The rows are grouped in 4 ways, from coarse to fine. Each group lies inside one group of the grouping before and may be the whole of it. The rows also spread widely along 12 directions, which tell nothing about the answers.
In the rows, zero is written as 128.
Some rows, each with its group in each grouping after it:
[111 166 158 113 147 142  98  68  99 167 152 187 111 137 151  96 143 107
 144 181 143 189 102 148  99]	K643 Neno zas K246
[101 108 156  98  88 147 126 118 149 129 134 165 161  65 154 143 122 119
  89  92 136 142 131 117 118]	K643 riful Biz K663
[ 58 159 134 158 116 124  95 155  94  93 119 110 163 127 119  88  85 110
 157 118 104 109 126  89 144]	K643 lamo Fod K415
[117 127 119 144 155 101 130 138  99 149 100 132 136 100 152 138 146 123
 162 178 144 140 120 147  85]	K643 riful Zokod K285
[108 134 154  99 125 131  93 109 146 130 153 207  91 100 113 147 124 104
  85 133 123 106 114 144 108]	K643 Neno nenad K511
[157 169 134  76 142 141 136  82 172 143 161 162  67 121 134 151 113 154
  98 121 118 148 149 199  84]	K643 Neno nenad K228
[127 147  96  99 134  94 130 114 131 191 155 100 140  98 146 103 210  76
 122 198 106 108 163 125 167]	K87 bemo rufu K48
[100  93 114 159 121 145 171  72 153 161 114 143 108 197 156  92 150 111
 162 139 122 130 100 144 126]	K87 gib Raz K641
[ 91 115 125 143 108 130 159 116 162 104 124  66 155 131 167  96 194 117
 142 190 163 168 129 131 158]	K643 lamo Mog K629
[113 135 157 123 146 132 150 131 172  83 128 129  68 150 117 134 157 132
 127 182 153 149  92 181 124]	K87 bemo vipa K342
[ 69 159 123 128 140 113 140  69 140 156 166 170 118 122 155  76 203 102
 102 212 145 118 150 105 167]	K643 lamo sute K829
[147 135 100  99 162 128 111 150 119 158 124  61 125 150 135 149  89 108
 184 124  94 140 133 143 110]	K643 riful Vike K256
[ 81 150 170 119 124 160  65  93 112 109 156 165 146 128 163 103 111  94
  97 169 135 169 117 109 139]	K643 Neno bes K895
[141 134  94 133 141  96 129  97 152 134 122  96  99 103 188 163 205 109
 114 244 137 130 141 209  95]	K643 riful Zokod K164
[131 119 117 154 124 116 154 162 127 115 104  59 121 148 119 100 191 108
 177 190 139 178  69 176 122]	K643 lamo Fod K508
[ 82 169 123 137 121 107  68 160  97 113 142 119 128 113  84  98 114  67
 126 152  74  82 118 107 156]	K643 lamo Mog K796
[ 79  96 169  51 165 139 109 155 145 151 139 146 115 124 113 150 141  95
 183 116 175 145  95  58 144]	K643 riful Vike K69
[124 111 104 137 115  92 133 114 135 128  77  89 135 102 190 169 188 120
 167 188 147 122 129 193  83]	K87 bemo rufu K848
[128 128 133 119 158 134 100 158 127 136 142 115 115 170 101 111  95  80
 125 154  87 108 118 101 162]	K87 gib Raz K348
[130  76 141 164 132 142 134 123 126 119 114 144 138 131 155 112 166 104
 109 203 156 176  70 155 109]	K643 fini dez K443
[116 117 161 124 190 141 110 105 118 153 140 219  87 169 134 126 125 104
 101 199 148 123 101 116 120]	K87 bemo rufu K848
[ 74 125 157 137 142 114 122 130 123 103  93 207  97 121 116 155  87 142
 143 108 137  73 114 130  90]	K87 bemo rufu K848
[146 133 158  73 127 132 171 168 163 120 144  99 136  82  98 125 134 147
 128  99 142 178 136 134 135]	K643 Neno zas K246
[ 91  70 144 122 130 170 139  79 159 161 130 176 138 162 173 119 127 116
 139 106 150 144 115 100 114]	K643 Neno nenad K228
[131 152 125 157 138  94 113 121 112 106 115 142 142  85 167 133 143 114
  72 229 128 114 152 164 114]	K87 gib Raz K641
[ 86 163 163  96 114 144 112  77 145 134 149 161  95 143 134 102 145 107
 143 141 136 160 103 135 139]	K87 gib Raz K641
[128 191 119 106 165 106 121 111 140 137 188 142 105 108 115 106 121 112
  60 190  88  84 199 131 163]	K643 Neno zas K246
[126 157 113  99 110 127 153 133 125 162 130  86 176  95 140 101 102 139
 153  68  91 137 176 118 140]	K87 bemo rufu K48
[ 49 107 140 174 117 131 132 101 122 117 120 147 166 139 158  79 145 101
 144 163 139 120 125  89 150]	K643 Neno zas K246
[142 179 114 127 148 108 109 134  82 148 105 153 128 101 132 145  47 149
 142  95  80 100 158 165  66]	K87 bemo rufu K48
[ 97 192 183  52 154 112 130 117 147 120 147 179  80  74 117 145 162 160
 140 157 201 172 129 136 104]	K643 lamo Mog K796
[154 196 128 115 123 129 133 123 129  98 143  80 136  87 141 111  98 163
 114 140 111 188 156 192 111]	K643 fini dez K443
[ 90 173 120 156 117 129 140  76 114 131 134 148 156 112 169  79 123 141
 109 156 126 143 163 137 124]	K643 lamo Mog K629
[ 78 204 104 137 107 133 137  79 162  83 139  55 118 157 159  97  94 153
 156 125 100 126 186 165 146]	K643 lamo Mog K629
[112 112 123 129 141 129 120 106 184  83 145  97 101 137 169 148 161 109
  86 218 142 106 145 157 146]	K643 fini dez K443
[ 70 131 164  86 168 123 174 159 161 110 137 114 142 119 120 107 145 154
 161 140 198 148 161  47 176]	K643 lamo Mog K629

New rows. What belongs after each?
[156  97  88 175  91 122 182 145 162 111 115  59 162 122 140  99 146 110
  78 152  77 116 144 170 155]	K87 gib Raz K641
[160  99 128  91 173 133 166 154 140 159 110  82 138 132 160 154 137 147
 181 145 169 198 129 137  98]	K643 riful Biz K663
[101 151 163 113  96 126 141 138 158  76 111 137 104  88 114 145 123 149
 130 102 136 141 103 184  99]	K87 bemo vipa K342
[ 65  91 120 168 105 134 171 108 140 135 103 121 129 168 130  81 156 118
 198 111 128 137  91 124 130]	K643 Neno bes K895
[142 125 155 131 142 154 124 109 110 131 121 168 156 114 172 133  81 146
 105 133 142 179 132 148  76]	K643 Neno zas K246
[ 89 120 130 125 184  99 147 153 131 132 121 145 131 105 139 137 136 132
 132 175 157  93 163  83 135]	K643 riful Zokod K164
[103 102 109 107 122 123 170  79 154 207 124 152 124 128 166 120 181 112
 163 118 131 111 133 132 112]	K87 bemo vipa K342
[157 102 146 117 146 138 127 150 123 137 122 155 149 100 148 145 120 119
  80 154 135 148 123 136 107]	K87 bemo rufu K48
[135 168 159  75 146 131 142 186 153  86 152  56 124 111  95 109 149 136
 141 155 153 207 117 129 164]	K643 lamo sute K829
[128 157 169  87 123 181  55  80 131 130 167 165 108 161 153 123  81  86
  90 143 105 171 102 142 127]	K87 gib Raz K641
[ 96  87 176 134 152 151 155 116 141 132 142 210 136 127 131 100 143 120
  85 162 170 149 109  88 137]	K643 Neno zas K246
[130 110 135 171 141 125 152 162 134 100 109 103 119 165 106  97 139 109
 126 188 119 147  88 146 146]	K87 gib Raz K348
[101  80 129 177 126 168 146  74 133 142 115 142 122 204 173  90 149 107
 156 166 139 181  72 154 110]	K643 Neno bes K895
[127 176 128 104 170 114 102 108 129 108 111  70 128 132 199 158 122 152
 185 195 165 177 169 169  86]	K643 Neno nenad K228
[126 138 109 107 104 149 132  98 131 166 137  97 162 122 166 112  95 128
 146  74  91 152 161 137 115]	K643 Neno bes K895
[118 179 154  95 174  74 125 171 133  86 129 144  66  68  77 158 147 148
 134 192 159 115 125 163 107]	K643 fini dez K443
[123 103 126  97 106 159 167 106 194 119 135 104  98 139 140 147 127 139
 136  84 127 155 110 177 114]	K643 riful Vike K69
[ 73 118 109 174  96  87 146 123 128 116  96 142 150  77 136 111 168 115
 135 147 120  81 137 139 116]	K643 Neno nenad K228
[ 52 131 108 144 121  91 123 114 143 101 102  86 127 117 156 132 154 117
 195 160 135  75 148 124 131]	K643 fini dez K443
[117 177 140 153 131 132 138 127 136  46 112  73 127 133 159 124  92 173
 138 161 138 186 144 194 104]	K643 Neno bes K895
[111 170 138  89 125 107 100 154 143 108 161 110 128  77 111 127 141  96
  82 163 100  92 166 120 175]	K87 bemo rufu K48
[ 91 137 112 173 160  85 192 111 121 143  96 133  93 153 119  91 181 143
 212 183 150 130 112 163 103]	K643 Neno zas K246
[145 171 160  69 154 159 137 104 159 135 156 117  78 158 122 116 128 150
 167 130 150 226 108 174 109]	K643 Neno nenad K228
[101 140 131 137 104  93 100 131 125 107 108 166 122  71 129 153 121 104
  95 144 103  65 135 151 106]	K87 gib Raz K641
[ 65 161 145 120 111 110  80 152 107 107 127 117 127 105  98 106 143  83
 166 144 119 121  99 107 144]	K643 lamo Mog K796
[ 78 128 116 117 165 121 130  63 163 166 153 176  63 162 157 132 173 102
 131 194 138  87 136 132 130]	K643 riful Zokod K164
[134  82 133 130 129 168 150  89 129 181 114 184 124 161 164 122 129 127
 145 107 143 181  76 146  72]	K643 lamo sute K829
[ 73 171 122 138  82 102 104 130 105 108 115 105 128  83 107 103 150  97
 177 128  99 138  91 169 121]	K643 riful Vike K69
[148  81 127 111 142 148 150 144 166 135 118  83 105 167 137 142 164 110
 155 158 150 173  85 155 114]	K643 lamo Mog K796
[125 109 141 120 107 161 117  91 104 168 123 117 209 109 204 102 124 112
 145 123 141 207 132 116 106]	K643 Neno zas K246
[156 129 155  52 156 134 149 147 155 156 150 124 125  73 136 149 162 136
 114 144 167 195 133 131 119]	K643 riful Zokod K164
[ 97 142 129 119 109 114 156 100 157 118 117 110 106 119 138 129 156 139
 178 125 136 136 129 172 104]	K643 Neno zas K246
[ 86  99 122 158 136 111 143 131 109 161 116 140 147 133 122  88 159  91
 168 156 122 114 111  99 136]	K643 Neno zas K246
[161 131 146  67 146 152  85 155 120 168 161 146 102 128  93 136 121  80
 117 127 104 166  78 132 116]	K643 lamo sute K829
[104 113 163  90  92 166  91 135 144 113 153 154 158  89 129 134  82 104
  78  69 106 134 126 101 136]	K643 Neno bes K895
[100 177 148  89 138 147  82 111 134 111 129  98  78 172 132 142  96 123
 205 122 130 169  98 162  95]	K643 lamo Mog K796
[125  82 117 162 136 130 131 126  93 184 107 185 155 124 135 103 125 100
 134 128 110 128  99 118  91]	K643 Neno nenad K228
[ 89 150 154  54 132 118 165  95 144 207 146 188 107 104 110 102 164 131
 181  81 152 141 131  84 136]	K87 gib Raz K641
[102 136 153  91 165 155  89  86 109 179 163 165 133 146 158  96 130  95
 146 166 147 172 116  82 138]	K643 fini dez K443
[117 153 134 181 123 120 132 129 107  85 106 160 140 101 141 116  92 145
  81 156 108 118 135 173 101]	K87 bemo rufu K48
[161 129  95 158 157 140 170 104 143 156 141 148 109 169 131 101  84 147
  99 126  84 122 152 171 107]	K643 Neno nenad K511
[ 94 106 156 113 145 152 117 104 140 117 100 140 128 149 186 159 113 143
 174 139 189 169 113 125  82]	K643 lamo Mog K629
[ 72 157 139 101  97 104 113 116 145 119 126 152 137  61 142 143 131 118
 118 108 117  74 159 129 124]	K87 bemo vipa K342
[ 81  56 122 162 110 165 154  98 160 141 119 119 147 197 162  90 141  88
 141 127 114 112 104 100 167]	K87 bemo rufu K848
[100 153 111  72 168  93 154 131 141 194 135  85 111 134 126 116 181 113
 218 145 135 116 155 101 150]	K87 bemo vipa K342
[179  98 137 128 140 149 163 115 140 146 114 141 154 118 183 135 125 143
  83 159 151 187 130 162  94]	K87 gib Raz K641
[ 77 143 124 137 165 100 150  95 128 136  95 151 116 135 179 143 132 157
 179 161 163  97 165 131  97]	K87 bemo rufu K48
[135 130  94 106 133  91 158 133 177 133 132  66  93 124 127 144 194 107
 132 183 107  87 153 175 152]	K87 bemo rufu K848
[129 163 113 131  85 128 134  96 134 135 125  92 132 123 144 100 130 117
 144 120  85 153 127 183 122]	K87 gib Raz K641
[ 97 157 130 136 130 111 122 110  98 126  89 145 148  88 177 151  90 159
 172 121 144 144 148 154  62]	K643 riful Biz K663
[ 73 109 133 136  79  98 159 106 143 135  93 146 164  68 164 120 192 121
 143 136 156 115 131 121 123]	K87 gib Raz K348
[116 103 133  86 100 128 174 140 208 103 112  51 107 135 133 153 162 132
 175 102 143 139 125 153 142]	K87 gib Raz K641
[ 81  99 150 111 172 175 112  92 156 141 147 135 110 204 177 125 116 104
 156 162 157 153 116  91 142]	K643 riful Zokod K285
[ 63 121 157 149 128 103 113 142 141  57  96 164  95  98 129 169 134 126
 132 173 162  96 103 152  99]	K643 riful Biz K663
[110  78 122 161 115 152 150  79 174 109 120 142 125 150 207 145 167 125
  82 191 165 130 120 166 103]	K643 lamo Fod K415
[140 108 143  81 169 143 140 176 162 140 153 137  86 134  80 148  99 116
 116 108 112 118 115 117 133]	K643 riful Zokod K285
[ 68 154 135 163 112 137 130 103 126  88 106  78 128 156 163  96 136 132
 202 157 143 186  98 166 117]	K643 riful Zokod K285
[111 135  98 121 113 102 109  93 111 172 126 114 180  66 204 134 171  95
 122 183 124 124 172 133 116]	K643 riful Biz K663
[135 127  97 137 111  80 144 154 115 159 109 155 134  53  97 134 142 116
 118 109  83  77 137 160  88]	K643 Neno nenad K228
[149 103  90 129 177 104 153 157 135 167 130  95 130 122 140 136 158 104
 121 195 116 106 153 129 131]	K643 riful Zokod K285
[147 172 110 100 119  96 103  85 121 146 124 113 128  63 195 165 167 128
 122 191 134 154 163 208  69]	K643 Neno bes K895
[140 109  85 138 183  96 180 143 125 180 112 103 149 127 157 120 156 134
 145 180 141 110 174 109 120]	K643 lamo Mog K796
[103  89 109 111 130 112 151 146 163 163 139 149  94 129  95 131 169  88
 119 125 109  53 113 110 142]	K643 lamo Fod K508
[138  90 130 112 114 130 187 109 169 160 143 102 153 102 159 101 223 112
 114 179 161 183 128 141 147]	K643 Neno zas K246
[147  87 129 132 146 139 148 117 146 177 153 212  96 135 102 111 149  99
  72 148 114 120  95 143 116]	K643 Neno nenad K511
[105 160 111 141  96 116  86 122 131  82 119  86 145  96 162 143 113 110
 106 160 102 109 153 168 114]	K643 lamo Mog K629
[ 68 195 109 132 137  88 135 108 130 125 132 143  97 120 110 111 108 137
 150 121  88  43 182 133 140]	K87 bemo rufu K48
[ 79 116 166 102 115 183 105 112 149 124 165 154 155 150 130  97  60 104
 110  65 105 130 135  66 163]	K643 Neno zas K246
[101 122 129  80 112 128 120 129 163 135 131  79 129 120 138 138 150 107
 182 105 130 138 132 125 131]	K643 Neno nenad K228
[125  60 149 141 123 148 157 158 148 124 118 117 142 122 135 116 188  98
 122 176 162 191  61 139 129]	K643 riful Zokod K285
[122 154  96 114 147 117 123 101 149 141 138  58 125 153 181 126 152 107
 149 190 110 115 177 151 149]	K87 bemo rufu K48
[ 91 103 144 117 149 113 120 150 127 115  98 133 149 104 172 163 144 127
 149 165 184 118 130 101 100]	K643 lamo Fod K508
[163 113 160  61 125 166 144 109 161 173 177 169 126  96 140 116 185 110
  62 150 158 213 100 135 131]	K643 lamo sute K829
[104 110 118 132  86 120 115 139 136 115 117  73 186  86 157 126 134  95
 133 122 104 114 150 125 136]	K643 Neno zas K246
[128 154  99 121 167 107 158 110 140 146 135  98 118 127 157 128 144 135
 140 186 132 130 169 153 124]	K643 riful Vike K256
[105 152 121 160 125 135 173 153 157  59 117  61 106 160  97 103  87 154
 155 115 103 145 118 176 139]	K643 riful Vike K256
[117  80 106 122 115 123 159 125 163 159 115 113 133 139 141 131 146 100
 142 112 107  88 136 116 139]	K87 gib Raz K641
[104 151 131  87 143 124 133  76 137 170 141 135 175  85 220 129 150 137
 118 164 161 141 200 106 127]	K87 bemo vipa K342
[ 84 153 142  87 119 109 157 148 185  87 145 106  82  94  76 128 141 143
 150 101 129  98 136 135 153]	K643 fini dez K443
[122 123 122  95 136 103 107 133 125 173 143 137 118  98 132 131 208  72
 124 200 139 119 106 126 128]	K643 lamo Fod K508
[124 159 127 110 151 148  95  87 147 124 164 134  74 163 141 139 108 102
 105 177 104 133 121 176 120]	K643 riful Vike K256
[ 83 100 169 121 120 124 133 159 150  87 115 158 136  91 122 139 150 117
 106 145 159 112 113 106 142]	K87 bemo rufu K48
[120 140 115 130 184 118 105 118  93 169 118 129 131 155 165 124 122 112
 171 187 142 138 137 114 100]	K643 lamo Mog K796
[113 131 145  97 156 136  99 146 150 125 175 164  62 141  67 124 134  72
  87 167 100 107  86 130 161]	K643 riful Vike K69
[150 138 171 107 187 149  93 152 131 104 150 182  88 145 106 148  74 128
  84 165 141 156 108 142 104]	K643 Neno nenad K511
[ 68 118 188  94 119 158 143 155 165  82 138 117 131 117 113 113 135 132
 152 109 174 185  95  93 158]	K643 riful Zokod K285
[ 92 137 125 101 133 105 149 121 136 166 141 134 136  94 130 101 190 111
 143 157 147 126 142  97 147]	K643 lamo Mog K796
[114 109 134  71 113 143 151 140 168 146 143 101 163  90 145 137 120 128
 128  75 129 139 163  94 149]	K643 riful Biz K663
[110 165 142 121 148 150 148 117 142 111 143 139 105 158 122 102  87 156
 131 114 124 154 130 137 124]	K643 lamo sute K829
[148 162 134  74 181 116 133 146 161 132 144 123  58 139 103 166 112 137
 134 145 119 108 141 170 110]	K87 bemo vipa K342
[ 79 177 134 173 121 110  91 109  69 113 102 178 150 105 142 105  74 127
 128 136  94  96 137 140 101]	K87 bemo rufu K848
[142 100 127 107 191 118 159 111 111 218 134 185 132 127 149 118 152 120
 141 168 154 139 143  99 102]	K643 Neno zas K246
[ 56 130 125 158 120 131  66 118 101 120 129 120 171 143 152  89 112  67
 149 156  96 101 131  81 157]	K643 Neno nenad K228
[108 146 107 134 135 109 111 110 157 115 160 115  72 136 116 125 183  69
  94 229  99  93 114 177 154]	K643 riful Vike K256
[148 132 125 102 167 139 164 149 158 147 163 115 108 147  99 101 133 124
  98 151 120 141 140 116 158]	K643 lamo Mog K796
[101  61 154 134 122 149 177 151 170  98  97 104 132 131 147 140 169 136
 162 138 185 184  77 139 114]	K643 riful Zokod K285
